The rows are grouped in 3 different ways at once. Each group adds its own fixed numbers to the row, and there is some noise. The rows also spread widely along 12 directions, which tell nothing about the answers.
In the rows, zero is written as 128.
Some rows, each with its group in each grouping after it:
[127 130 102  87  82  95 147 120  90 127 144 101 134  77  97 134  86 157
 120 122 165 111 140  81 132] => R k_813 S
[162 177 111 145 134 194 155 153 165 137 115 130 123 120  92 141 154  96
 123 172  50 129 110 137 183] => C k_489 X
[144 125 157 132 160 129 148  97  86 187 139 148 124 130 161 133 145 122
 146 137 116 153  91 124 170] => K k_736 H
[112 116 117 133 115 114 115 125 121 163 168 140 157 109 113  95 142 130
 136 126 148 133 107 117 126] => C k_288 G
[124  81 160 134 172 103 147  70 118 126 143 149 116 150 169 122 151 138
 163  92 145 169 126 150  99] => W k_813 X
[126  94 113 147 134  95  96 131 150 155 135 185 157  75 104 175 161 116
 167 108 184 115 129 126 129] => R k_736 Y
[158 111 106 100 117 112 121 144 114 132 169 135 123 140 117  97 160 130
 112 145 107 131 142  84 123] => K k_725 Y
[101 110 163 131 118 126 131 133 138  64  80 108 123 170 116 118  67 146
 102  57 191 167 160 143 108] => W k_725 G
[157 108 125 105 106 131 161  84 129 127 140  88 158 120 143  82 119 153
 139  93 144 155 146 132 130] => C k_288 L
[181 145 112  58  95 126 153 122 113  70 144 106 125 132  96 104 141 131
 119 140 124 135 133  96 120] => C k_489 S
[126 133 155 167 156 167 128 107 166 177 123  89 145 135 151 105  92 112
 100  89 126 178 157 160 196] => R k_489 H
[160 144  97 152  92 204 215 117 158 126 136  62 173  73  41  99 119 135
 147  77 152 178 116 166 109] => K k_813 L
[116 117 141 137 157 131  97 160 134 107 113 174  76 125 112 144 129 105
 107 151  87 150 184  70 149] => W k_813 L
[138 129 171 110 144 109 159  66  52 169 173 147 133  95 164  98 135 147
 149 118 166 182  87 125 161] => W k_725 L
[135 105 110 120  96  98 103 168 133 128 114 149 131 109  76 130 135 132
 156 105 178 107 138  75 106] => C k_813 X
[116 131 163 144 153 159 126 127 125 147 142 126 117  93 129  96 123 108
 111 138 108 187 165 104 179] => C k_288 L
[158 118 103 112  77 130 105 207 122 134  89 109 102 156  70  91  99 137
 118 100 138 106 174  20 132] => C k_813 L
[ 89 109 130 148 120 184 171 124  72 141 154 133  95 126 136  72 122 129
 137 115 104 161 158 103 133] => C k_736 X
[121 116 120 121 112 172 222 114  31 146 152 127 100 111 123 116 132 156
 162 115 122 144 115  87 118] => W k_736 X
[ 93 108 149 134 107 130 152  94 110 145 125 111 147  84 140 114  68 155
 119  75 191 169 168 136 158] => W k_725 H
[146 109  96  86  69 103 113 129 137  85 150 127 148 129  98  86 128 145
 117 115 156 117 158 108 104] => C k_725 Y
[132 113 133 141 157 122 132 110 180  88 100 119 132 147 115 166 126 127
 131 110 127 137 134 157 103] => C k_813 G
[133 119 125 133 172 129 166 118 125 114 155 128 122  98 106 180 160 129
 127 150 110 143 137 107 101] => W k_288 L
[203 134 133 116 109 124 168 145 129 155  98  47 155 199  97 113 121 167
 139  61 202 122  79 111 102] => C k_725 X
[171 145 148 106 150 115 147 109 141 106 130  96 143 131 126 150 137 126
 109 149 126 147 109 131 150] => R k_288 X
[173 119  67 126 102 114 164 135 177 134 148  90 192  75  52 186 160 144
 143 110 181 100 114 136  76] => K k_725 H
[144 128 111  79  95  90 109  94 117 131 151 193 132  52 130 126 143 127
 143 171 105 131 139  96 181] => W k_813 S
[139 117 156 117 132 137 153 137 100  83  98 117 101 164 112 131 110 134
 131  85 167 153 142 110 120] => R k_736 Y
[102 155 120 175 129 191 162 152 113 172 115 108 109 113 104 146  90 119
 112 124 101 127 127 121 171] => R k_736 S
[129 112 119 114 134  99 135  84 108 161 150 153 141  85 163 150 135 147
 138 150 108 122 130 116 157] => W k_288 L
[145 159 111  92 109 122 157 102  85 102 136 175 121 104 121 171 146 124
 145 186  94 101  79 133 165] => R k_736 H
[125 132 137 120 119 194 189 102  79  97 140 135  68 151 187  59 117 125
 113 150  14 167 174 125 180] => R k_725 X
[ 92 123 130 163 149 130  90 159 155 127 120 126 125 136  92 147 103 106
  90 117 149 139 146 128 120] => K k_736 S

New rows, each followed by its group in each grouping:
[142 152 150 126 155 120 146 150 106 128 123 101 109 157  92 169 119 142
  94 133 152 132 101  98 127] => W k_725 Y
[174 101 112 107 124  80 138  50 153 192 128 115 168 122 185 138 119 168
 146 102 132 119 122 143 153] => W k_813 S
[121  94 132  74  92 105 155  90  71  49 137 152  93 172 139  77 121 160
 144 100 134 146 142 116  82] => W k_813 Y
[156 128 123  75 128 136 148  60 143  26 173 154 132 133 140  99 174 111
 117 177  82 167 131 171 118] => C k_736 X
[139 138 113 154 163 157 155 185 103 157 136 136  76 159  81 153 165 114
 128 160  60 114 107  76 112] => K k_813 Y
[132 137  99 112 117 137 162 108  89 147 167 135 123 117 136 121 139 145
 123 167  68 117 111 106 139] => W k_288 L
[110 101 115 142 140 100 124  72 165 151 145 124 167  74 151 147 106 138
 128 110 140 140 148 161 146] => R k_813 G
[118 134 129 115 114 168 181 122  79  92 179 154 107 109  89  86 165 123
 142 144 103 172 116 121 108] => W k_288 Y
[103 100 102 175 133 154 159 120 179 156  97  68 159 105 121 168  71 156
 109  73 136 127 188 139 124] => W k_288 L
[147 142 115 118 104 142 109 156 173  80 147 104 141 140  73  91 127 109
  78 138 119 153 154 121 132] => R k_288 Y
[155 102 101 114  90 114 118 134 128 168 128 137 138 111 116  99 119 146
 142  99 143 125 154  74 145] => W k_813 L
[133 120 147 159 199 146 155  81 158 120 163 121 123 147 153 141 156 120
 108 132  94 179 140 167 115] => W k_725 L
[ 98 150 138 120 154 109  90 111 152  60 132 219 131  77  98 180 168  81
 140 181 116 138 104 173 141] => C k_489 G
[115 125 117 109 139 126 132 142  93 131 191 130  97 114 117 124 139 128
  79 179  88 140 172  55 138] => W k_725 H
[ 92 140 137 125 104 118  75 152 126  92 113 176 107 117  90 115  93 113
 100 143 134 142 140 107 159] => W k_813 L
[135 114 134 117 165 123 167  65  84 175 192 111 131 103 178 119 142 139
 130 131 104 152 131 129 153] => R k_489 Y
[120 138 119  98  75 135 129 149  84 123 108 161 108  73  96 125 103 129
 137 142 137 114 146  72 174] => C k_736 S
[141 149 108 121 116 147 135 171 115 118 115 137 112 131  79 153 130 114
 110 165 102 110 110  96 142] => K k_736 X
[159 127 151  93 151  95  91  94 168  78 144 144 147 134 124 138 155 104
 102 157 148 161 131 140 140] => C k_736 H
[ 97 171 156 128 139 115  89 151  90  80 135 173 104 156  84 128 128  98
 115 143 155 136  62 146 129] => R k_489 L
[114 128 138 143 148 143 139 157 142  67 154 118 114 151  58 138 147 115
  98 117 163 166 140 120  69] => W k_725 H
[183 120  85  79 104 106 149 132 100 196 167  72 154  68 103 138 117 163
 104 133 149 115 170  18 155] => W k_489 L
[179 161 111 100 118 143 159  85 145 114 160 134 156  50 120 138 149 116
 118 176  89 151 130 143 189] => R k_725 L
[ 80  88 124  94 108  80  85 104 126  80 138 112 123 161 176  94  76 151
  75 132 118 117 199 113 119] => C k_288 X
[121 103 167  87 150  80 138  81  54 140 169 165 111  55 141 134 134 143
 144 139 166 177 144  76 154] => W k_813 Y
[121 127 126 136  84 149 128 137  82 150 156 151 125 150 125  33 130 126
 152  99 132 146  99 123 140] => R k_288 L
[176 147 111 120 154 151 143 157 153 121 148 104 125  96  70 177 154 106
  88 174 101 139 157  75 153] => R k_736 Y
[102 108  97 151 118 151 157 145 106 127 122 139 100 121 104 126 118 135
 146 114  93 121 148 110 106] => K k_813 L
[ 92 172 130 120 121 114 123  99 118  98 160 117 156 104  78 143 108 127
 107 135 182 129  69 181 111] => C k_489 S
[163 124 155 117 168 140 124 146  93 162 164 107  90 167 149  79 143 112
  99 130  95 170 162  52 162] => R k_489 L
[123 112 133 136 139 125 126 139 122 125 112 162 119 152 115 148 136 125
 138 110 144 132 115 114 117] => W k_736 G
[106 119  85 134 122 107 146 139 114 173 163 113 153  55  90 183 123 152
 122 139 155  91 134  86 111] => C k_725 G
[ 90 106 142 161 144 127 132 122 119 166 141  88 137 169 138 108 102 148
 119  84 160 138 127 131 105] => C k_288 H
[ 91 105 154 128 131 131 132 100  45 160 132 181  92 100 187 102 102 130
 151 121 117 150 151  97 190] => R k_736 L
[133 162 133 107 120 135 179 127  41 162 171  99 107 124  94 114 119 141
 114 163 114 137  64  90 140] => K k_813 H
[117  78 105 107 105 104 103 132 134  70 116 152 115 194 148  88 127 132
 130  90 120 115 167 134  80] => K k_489 X
[130  84 129 102 138 109 176 125  81 125 133 104 132  43 102 182 119 148
 139 111 191 147 185  55 111] => K k_736 X
[117 103 151 151 172 119 118 109  90 223 179 154  98 145 170  83 148 127
 136 125  99 166 128  85 153] => W k_813 S
[150 158 137 130 145 114 135 152 103 168 140  96 128 156  96 145 124 134
 106 131 152 123  68 110 122] => K k_725 S
[ 92 103 136 173 161 149 127 151 135 162 128 111 116 126 114 126 112 116
 123  79 144 155 167 123 113] => K k_489 S
[ 51  88 150 142 125 140 110 133  85 110 168 207  95  82 131  64 149 101
 155 127 117 177 178 103 126] => C k_288 G
[211 147  88 133 154 140 167 138 165 179 140  88 151 153 108 174 178 125
 134 142  89  96  87 117 132] => R k_489 X
[ 89 143 121 167 114 167 191 133  62 211 103 109 117 105 118 155  74 162
 158  78 151 109  95 119 152] => W k_489 S
[139 134 126 132 111 143 161 125 125 121 131 123 134 140 101 114 130 141
 141  90 160 147 104 143 107] => W k_725 S
[128 137 173 123 178 102 112 129 112 136 167 104 119 147 120 126 123 125
  67 141 156 179 124  93 135] => W k_725 G
[102  99 134  91 133  70 123  67  77 122 136 141 131  87 184 155  86 156
 132 113 157 121 159 119 152] => R k_489 L
[124 133 118  89  94 136 132 166  79 110 139  92 107 113  83 111  89 137
  76 152 142 127 176  34 146] => C k_736 X
[101 142 180 137 150 142 104 133 100  90 102 185  87 158 131 105 126  97
 143 118 128 164 113 143 152] => C k_489 L
[ 81 106 124 128 134 117 153 105  54 146 145 195 113  67 143 159 136 130
 164 148 114 122 116 117 141] => K k_736 G
[118 144 182 126 192 113 156 106  75 115 117 162  82 139 134 181 139 126
 137 153 117 157  78 120 138] => W k_813 G
[125 126 110 116 132 165 184  64 106 146 170 148 120  61 166 114 151 126
 157 150  57 151 154 145 166] => C k_489 S
[154 142 124  99 143 113 134 123  95 146 172 160 112  91 121 144 172 123
 125 190  93 124 116  83 159] => C k_725 Y
[179 131 105 111 131 147 186  91 122 136 151  86 146 153 125 126 142 144
 121 133 101 135  97 146 120] => K k_736 Y
[182 134 148 107 127 122 134 125 138 130 125 132 147 138 112 106 162 111
 141 127 138 164  95 129 148] => K k_288 H
[117 115  68 143  81 145 171 143 124 166 114 123 156  42  84 171 117 155
 175 110 139  77 140 102 122] => C k_288 L
[114 122 122 183 152 139 133 116 158 161 148 126 158 114  88 127 139 117
 147  93 159 156  90 175  99] => K k_813 L
[141 145 162 134 151 181 162 120 152  73 102  69  96 188 109  95  96 125
  86 109  96 186 157 144 134] => C k_813 Y
[112  97  61 139  75 127 140 130 156 136 132 122 173 115 105 119 119 146
 140 100 123  91 131 148  93] => K k_288 G
[ 99 127 152 124 127  96  92 175  85 119 104 183  96 128 110 145 117 114
 122 139 144 123 120  86 145] => K k_725 G
[137 102 125 130 139 117 149 119 132 161 143  76 154  71 112 147 105 156
 118  92 188 144 179  86 125] => C k_725 L
[113 137 138 134 136 175 180 137 105 115 142  87 104 122 100 123 105 138
  91 136  99 165 158 103 134] => W k_288 Y
[163 125 128 123 157  97  91 142 212  80  95 130 144 139 104 195 138 108
  91 147 125 127 155 139 134] => K k_725 H
[177 138 127 101 161 118 164  81 124 155 164  85 151 109 130 165 148 143
 109 162 124 136 110 117 148] => C k_736 Y
[126 113 121 126 134 169 159 158 101  93 153 152  88 126  84 116 161 113
 124 135 105 161 168  77 108] => W k_736 Y
